The rows of each matrix lie in a flat space through zero, up to rounding. After each matrix: how many dimensions does the smallest such space have?
In the rows, zero is written as 128.

[[142 112 158 150 131 104 108 128 144 116 163 113 145 116 112 125 112 101
  114 122]
 [112 162 121 115  86 129 170 157 100 138  96 156 121 172 174 121 124 134
  142 124]
 [158 121 115 119 123 146 131 153 104 122 115 122 106 149 165 149 118 108
  151 133]
 [150 115 119 167 137 187 133 130  90 127 114 133 106 134 165 140  97  99
  138 122]
 [131  86 123 137 177 134  85 125 141 134 134 118 148 110 160 131 118 116
  104 146]
 [104 129 146 187 134 226 118 170 110 141 106 111 160 120 125 132 163 148
  127 141]
 [108 170 131 133  85 118 173 144 109 137 130 146 128 142  78 122 120 163
  138 136]
 [128 157 153 130 125 170 144 171 136 151 137 140 139 153 102 156 195 137
  163 112]
 [144 100 104  90 141 110 109 136 171 153 121 109 115 108 183 144 103 150
  140 134]
 [116 138 122 127 134 141 137 151 153 160 119 161 132 128 123 142 100 160
  149 125]
 [163  96 115 114 134 106 130 137 121 119 169 120 113 123 135 128  88  96
  148 140]
 [113 156 122 133 118 111 146 140 109 161 120 161 140 129 163 137 109 140
  137 131]
 [145 121 106 106 148 160 128 139 115 132 113 140 113 139 153 157 153 110
  160 117]
 [116 172 149 134 110 120 142 153 108 128 123 129 139 170  68 132 166 166
  109 164]
 [112 174 165 165 160 125  78 102 183 123 135 163 153  68  75 111 130 133
  160 103]
 [125 121 149 140 131 132 122 156 144 142 128 137 157 132 111 168 128 125
  124 104]
 [112 124 118  97 118 163 120 195 103 100  88 109 153 166 130 128 183 136
  135 163]
 [101 134 108  99 116 148 163 137 150 160  96 140 110 166 133 125 136 189
  117 135]
 [114 142 151 138 104 127 138 163 140 149 148 137 160 109 160 124 135 117
  159 105]
 [122 124 133 122 146 141 136 112 134 125 140 131 117 164 103 104 163 135
  105 143]]

13

[[ 46 170 141 147 147 110  85 153  93 165 174 114  74 122 167  76  40 230
  151 123]
 [170  94  84 120 178 112 182 109 156 122 126 117 160  49 123 113 168  47
  138 104]
 [141  84  99 110 154 120 135  78 169 112 105 155 101 130 143 135 119 105
  112  71]
 [147 120 110 180 172 153 182 124  94 120 137 121 150  53 174 146 158 123
  132 124]
 [147 178 154 172 145  93 141 124 115 126 157 190 119 154 150  99 109 159
  122 161]
 [110 112 120 153  93 166 109 110 130 133 107 124 134 134 132 153 142 148
  127 122]
 [ 85 182 135 182 141 109  95 135 111 145 153 168 119 133 158 104 103 130
  154 166]
 [153 109  78 124 124 110 135 108 170 155 117 109 120 137 129  95 146 124
   97  93]
 [ 93 156 169  94 115 130 111 170 113 118 136 114 158 114  86 140 115  83
  160 172]
 [165 122 112 120 126 133 145 155 118 130 123  92 158 116 114 138 183  82
  128 150]
 [174 126 105 137 157 107 153 117 136 123 125 147 113 147 155 123 147 111
   98 115]
 [114 117 155 121 190 124 168 109 114  92 147 160 120  60 149 136  80 131
  151 103]
 [ 74 160 101 150 119 134 119 120 158 158 113 120 123 133 161 124  99 105
   79 101]
 [122  49 130  53 154 134 133 137 114 116 147  60 133  31  75 112 119 152
  211  97]
 [167 123 143 174 150 132 158 129  86 114 155 149 161  75 126 124 168 143
  183 172]
 [ 76 113 135 146  99 153 104  95 140 138 123 136 124 112 124 127  93 183
  145 106]
 [ 40 168 119 158 109 142 103 146 115 183 147  80  99 119 168  93  58 224
  103 101]
 [230  47 105 123 159 148 130 124  83  82 111 131 105 152 143 183 224 121
  162 135]
 [151 138 112 132 122 127 154  97 160 128  98 151  79 211 183 145 103 162
   12  67]
 [123 104  71 124 161 122 166  93 172 150 115 103 101  97 172 106 101 135
   67  40]]

9

[[ 97 133  88 101 164 131 128 140 124  72 106 137 177 115 155 102 108 107
  139 134]
 [133 156  91 112 179 167 147 136 127  61  98 142 158 103 133 106  86  92
  129 117]
 [ 88  91 113 110 122 118 106 142 121 167 135 114 138 137 178 106 126 137
  121 161]
 [101 112 110 112 136 125 118 138 123 131 125 124 145 129 159 110 121 126
  127 145]
 [164 179 122 136 160 151 158 119 134  49 105 150 141 107  82 138 112 102
  140  91]
 [131 167 118 125 151 112 145 121 133  38 108 150 167 116  94 138 137 112
  157 100]
 [128 147 106 118 158 145 139 132 128  81 109 138 151 114 128 117 108 107
  133 120]
 [140 136 142 138 119 121 132 121 131 127 132 130 120 130 109 141 139 133
  132 119]
 [124 127 121 123 134 133 128 131 127 125 125 128 133 126 136 122 121 124
  127 131]
 [ 72  61 167 131  49  38  81 127 125 227 174 102 116 173 158 147 204 189
  139 168]
 [106  98 135 125 105 108 109 132 125 174 144 115 121 143 151 126 144 147
  124 149]
 [137 142 114 124 150 150 138 130 128 102 115 134 135 116 126 120 107 112
  125 121]
 [177 158 138 145 141 167 151 120 133 116 121 135 101 115  93 138 106 114
  116 103]
 [115 103 137 129 107 116 114 130 126 173 143 116 115 140 145 128 139 144
  121 144]
 [155 133 178 159  82  94 128 109 136 158 151 126  93 145  80 169 174 156
  136 111]
 [102 106 106 110 138 138 117 141 122 147 126 120 138 128 169 104 110 124
  118 151]
 [108  86 126 121 112 137 108 139 121 204 144 107 106 139 174 110 119 141
  104 161]
 [107  92 137 126 102 112 107 133 124 189 147 112 114 144 156 124 141 148
  119 153]
 [139 129 121 127 140 157 133 132 127 139 124 125 116 121 136 118 104 119
  113 130]
 [134 117 161 145  91 100 120 119 131 168 149 121 103 144 111 151 161 153
  130 128]]

3

[[131 141 120 132  98 180 155 144 126  97 157 176 145 104 119  68 102 159
  135 101]
 [141 113 121 140 116 216 156 110 103 117 149 152 151 127  69 105 110 132
  137 129]
 [120 121  92 134  76 162 120 182 101 100 149 146 162 119 138 120 112 135
  110  71]
 [132 140 134  69  95 164 116 110  95 151  75 129 115 148  53 122 139  96
  165 134]
 [ 98 116  76  95 110 143 104 120 135 133 144 103 130 129 106 123 130  89
  159 162]
 [180 216 162 164 143 146 162 121  35 111  31 149 127 175  93 127 180 136
   89 113]
 [155 156 120 116 104 162  87 116 105 105 142 103 148 140  93  96 113  93
   92 163]
 [144 110 182 110 120 121 116  90 144 133  78 119 146 138 113 119 111 147
  158 136]
 [126 103 101  95 135  35 105 144 199 118 177  69 141  87 191 159 134 131
  104 166]
 [ 97 117 100 151 133 111 105 133 118 130 113 101 138 144 154 150 141 121
  136 128]
 [157 149 149  75 144  31 142  78 177 113  42  87 149 139 145 145 169 126
  165 196]
 [176 152 146 129 103 149 103 119  69 101  87  77 182 132  87 124 145 161
   77 139]
 [145 151 162 115 130 127 148 146 141 138 149 182  86 118 132 109 110 122
  114 100]
 [104 127 119 148 129 175 140 138  87 144 139 132 118 104 100 112 141 181
  132 103]
 [119  69 138  53 106  93  93 113 191 154 145  87 132 100 120 145 106 121
  161 154]
 [ 68 105 120 122 123 127  96 119 159 150 145 124 109 112 145  93 105 145
  181 131]
 [102 110 112 139 130 180 113 111 134 141 169 145 110 141 106 105  95  87
  151 142]
 [159 132 135  96  89 136  93 147 131 121 126 161 122 181 121 145  87  12
  108 110]
 [135 137 110 165 159  89  92 158 104 136 165  77 114 132 161 181 151 108
   44 135]
 [101 129  71 134 162 113 163 136 166 128 196 139 100 103 154 131 142 110
  135 157]]

10

[[117 144 130 195 156 107 174 155  53 122 195 164 149  83 157 171  82 133
  126 227]
 [144 123 128 134 134 132 109 122 140 134 134 129 137 124 134 127 146 137
  132 127]
 [130 128 124 146 141 132 124 132 116 128 145 140 143 121 133 140 131 131
  131 160]
 [195 134 146 182 164 122 118 116 125 116 170 138 154 131 161 121 176 162
  150 144]
 [156 134 141 164 137 107 138 128 117 133 163 133 132  99 158 132 124 147
  129 135]
 [107 132 132 122 107 106 155 138 118 139 129 122 106  99 134 132  84 121
  112 112]
 [174 109 124 118 138 155  57 101 188 140 115 121 149 147 127 108 202 147
  144  96]
 [155 122 132 116 128 138 101 111 162 127 112 116 129 149 125 107 167 137
  137  91]
 [ 53 140 116 125 117 118 188 162  65 121 132 144 114 110 112 162  47  95
  108 186]
 [122 134 128 116 133 139 140 127 121 104 109 125 126 169 110 118 139 119
  136 128]
 [195 134 145 170 163 129 115 112 132 109 157 134 153 150 152 113 186 159
  154 135]
 [164 129 140 138 133 122 121 116 144 125 134 120 128 134 141 112 153 144
  136 102]
 [149 137 143 154 132 106 149 129 114 126 153 128 124 110 151 126 118 141
  128 125]
 [ 83 124 121 131  99  99 147 149 110 169 150 134 110  45 145 160  49 118
   96 141]
 [157 134 133 161 158 134 127 125 112 110 152 141 151 145 138 130 158 142
  145 163]
 [171 127 140 121 132 132 108 107 162 118 113 112 126 160 130  97 176 143
  142  79]
 [ 82 146 131 176 124  84 202 167  47 139 186 153 118  49 158 176  25 119
  103 202]
 [133 137 131 162 147 121 147 137  95 119 159 144 141 118 142 143 119 133
  132 173]
 [126 132 131 150 129 112 144 137 108 136 154 136 128  96 145 142 103 132
  122 148]
 [227 127 160 144 135 112  96  91 186 128 135 102 125 141 163  79 202 173
  148  40]]

4

[[158 110 103 130 134 141 139 105 141 133 138 138 121 112 152 158 142 132
  152 101]
 [110 143 137 113 119 149 109 138 139 133 115 134 136 136 117 127 145 114
  115 133]
 [103 137 115 114 164 119 118 114 120 127 143 154 124 149 118 122  99 141
  114 121]
 [130 113 114 138 116 132 139 136 130 129 110 122 145 123 137 132 130 117
  140 145]
 [134 119 164 116 167 131 113 118 124 157 133 151 103 137  99 127 113 134
  121 137]
 [141 149 119 132 131 215 161 162 124 135 161 143 118 106 118 131 128  98
  145 112]
 [139 109 118 139 113 161 178 126 145  92 148 114 174 138 125 146 139 132
  126 139]
 [105 138 114 136 118 162 126 145 143 144 108  93 133 121 132 140 136 135
  137 132]
 [141 139 120 130 124 124 145 143 133 116 120 116 148 126 123 148 155 137
  108 120]
 [133 133 127 129 157 135  92 144 116 184  71 142 121  98 133 143 136 115
  112 149]
 [138 115 143 110 133 161 148 108 120  71 184 158 112 146 108 112 100 121
  138 112]
 [138 134 154 122 151 143 114  93 116 142 158 165  99 126 140 110  95 122
  127 138]
 [121 136 124 145 103 118 174 133 148 121 112  99 145 129 132 130 122 123
  126 159]
 [112 136 149 123 137 106 138 121 126  98 146 126 129 123  90 113 117 132
   91 111]
 [152 117 118 137  99 118 125 132 123 133 108 140 132  90 150 125 149  88
  140 124]
 [158 127 122 132 127 131 146 140 148 143 112 110 130 113 125 167 171 138
  127 110]
 [142 145  99 130 113 128 139 136 155 136 100  95 122 117 149 171 168 146
  137 105]
 [132 114 141 117 134  98 132 135 137 115 121 122 123 132  88 138 146 135
  118 106]
 [152 115 114 140 121 145 126 137 108 112 138 127 126  91 140 127 137 118
  140  99]
 [101 133 121 145 137 112 139 132 120 149 112 138 159 111 124 110 105 106
   99 159]]

13

[[119 125 154 136 149 144 127 131 130 119 121 113 127  99 122 154 132 112
  107 154]
 [125 105 156 134 157 123 100 107 134 111 126 117 138 133 100 136 128 111
  151 116]
 [154 156 106 116 142 148 160 141 151 151 131 136 160 124 153 148 177 131
   96 138]
 [136 134 116  95 148 100 133 146  93 114  98 163 126 164 122 116 166 141
  105 149]
 [149 157 142 148 142  75 130 126 171 161 109 151 139 105 133 123 112 113
  110  89]
 [144 123 148 100  75 172 154 152 138  94 126  93 142 136 108 122  75 148
  158 127]
 [127 100 160 133 130 154 141 134 138 152 137  94 112 128 127 142 100 145
  138 163]
 [131 107 141 146 126 152 134 117 115 143 131 136 101 121 117 129 126 128
  142 146]
 [130 134 151  93 171 138 138 115  71 153 135 154 132 164 141 108 134 118
  114 117]
 [119 111 151 114 161  94 152 143 153 122 129 138 126 169 122 160 130 145
  115 102]
 [121 126 131  98 109 126 137 131 135 129  90 110 122 108 127 120 144 152
  111 115]
 [113 117 136 163 151  93  94 136 154 138 110  40 144 122 123 124 149 130
  109 123]
 [127 138 160 126 139 142 112 101 132 126 122 144 101 138 125 141 104 153
  102 102]
 [ 99 133 124 164 105 136 128 121 164 169 108 122 138 123 148 117 146 104
  137 140]
 [122 100 153 122 133 108 127 117 141 122 127 123 125 148 140 138 164 122
  131  96]
 [154 136 148 116 123 122 142 129 108 160 120 124 141 117 138  92 111  97
  147 114]
 [132 128 177 166 112  75 100 126 134 130 144 149 104 146 164 111 101 118
   99 122]
 [112 111 131 141 113 148 145 128 118 145 152 130 153 104 122  97 118 112
  146 119]
 [107 151  96 105 110 158 138 142 114 115 111 109 102 137 131 147  99 146
  130 155]
 [154 116 138 149  89 127 163 146 117 102 115 123 102 140  96 114 122 119
  155  79]]

16

[[136 150 112  97 138 136 146 120 122 120 106 150 142 132 149 127 150 156
   94 121]
 [150 167 130 143 140 125 124 120 146 114 116 108 151 148 123 104 114 121
  138 119]
 [112 130 183 124 128 152 107 117 129 109 150 139 103 139 147 134  95 134
  110 122]
 [ 97 143 124 132 120 134 163 113 121 130 124 123 122 134 122 110 120 164
  114 159]
 [138 140 128 120 162 143 140 112 113 119 131 115 125 143  98 135 120 144
  123 125]
 [136 125 152 134 143 154 143 122 136 118 123 155 146 167 119 114 137 115
  121 103]
 [146 124 107 163 140 143 190 147 166 112 113 131 140 130 126 125 114 125
  126 120]
 [120 120 117 113 112 122 147 158 115 133 111 126 121 152 139 133 150 108
  107 148]
 [122 146 129 121 113 136 166 115 162 126 133 155 100 128 116 106 134 134
  127 104]
 [120 114 109 130 119 118 112 133 126 211 143 149 129 139 150 136 133 127
   93 143]
 [106 116 150 124 131 123 113 111 133 143 147 114 135  99 107 121 115 115
  103 119]
 [150 108 139 123 115 155 131 126 155 149 114 176 132 123 119 143 137 100
  123 134]
 [142 151 103 122 125 146 140 121 100 129 135 132 189 112 125 144 122 127
  145 131]
 [132 148 139 134 143 167 130 152 128 139  99 123 112 166 139 121 150 136
  136 128]
 [149 123 147 122  98 119 126 139 116 150 107 119 125 139 163 144 132 119
  130 129]
 [127 104 134 110 135 114 125 133 106 136 121 143 144 121 144 135 114 146
  148 134]
 [150 114  95 120 120 137 114 150 134 133 115 137 122 150 132 114 182 120
  134 144]
 [156 121 134 164 144 115 125 108 134 127 115 100 127 136 119 146 120 140
  159 102]
 [ 94 138 110 114 123 121 126 107 127  93 103 123 145 136 130 148 134 159
  166 133]
 [121 119 122 159 125 103 120 148 104 143 119 134 131 128 129 134 144 102
  133 133]]

18

[[141 125 126 107 139 159 130 127 118 132  96 114 132 113 149 144 129 132
   98 112]
 [125 129 143 128 178 127 147 121 155 136 130 148 137 162 154 117 126 144
   91 103]
 [126 143  92 122 147 140 155 115 144 133 103 165 148 135 113 114 132 112
  119  93]
 [107 128 122 124 136 106 127 115 133 138 125 124 136 113 132 140 136 144
  142 144]
 [139 178 147 136 150  85 110 133 119  98 108 103 118 131 140 110 108 142
  120 135]
 [159 127 140 106  85 214 111 132 145 112  93 104 123 162 119 148 139 109
   96  85]
 [130 147 155 127 110 111  90 151 142  90 122 102 118 117 130 131 113 109
  152 134]
 [127 121 115 115 133 132 151 116  94 153 144  93 106 143 131 131 136 153
  141 130]
 [118 155 144 133 119 145 142  94 113 144 131 154 167 109 122  96 175 130
  129 122]
 [132 136 133 138  98 112  90 153 144  61 114 155 138 148 112 132  98 119
  170 139]
 [ 96 130 103 125 108  93 122 144 131 114 144  92 132 110 101 142 105 125
  137 144]
 [114 148 165 124 103 104 102  93 154 155  92  96 113 122 122 111 119 145
  133 116]
 [132 137 148 136 118 123 118 106 167 138 132 113 100 130 133 112 145 123
  167 101]
 [113 162 135 113 131 162 117 143 109 148 110 122 130 151 107 127 187 117
  122  71]
 [149 154 113 132 140 119 130 131 122 112 101 122 133 107 136 120 136 111
  126 138]
 [144 117 114 140 110 148 131 131  96 132 142 111 112 127 120 132 125 148
  106 119]
 [129 126 132 136 108 139 113 136 175  98 105 119 145 187 136 125 200 123
  185  95]
 [132 144 112 144 142 109 109 153 130 119 125 145 123 117 111 148 123 109
  107 158]
 [ 98  91 119 142 120  96 152 141 129 170 137 133 167 122 126 106 185 107
  144 159]
 [112 103  93 144 135  85 134 130 122 139 144 116 101  71 138 119  95 158
  159  73]]

15
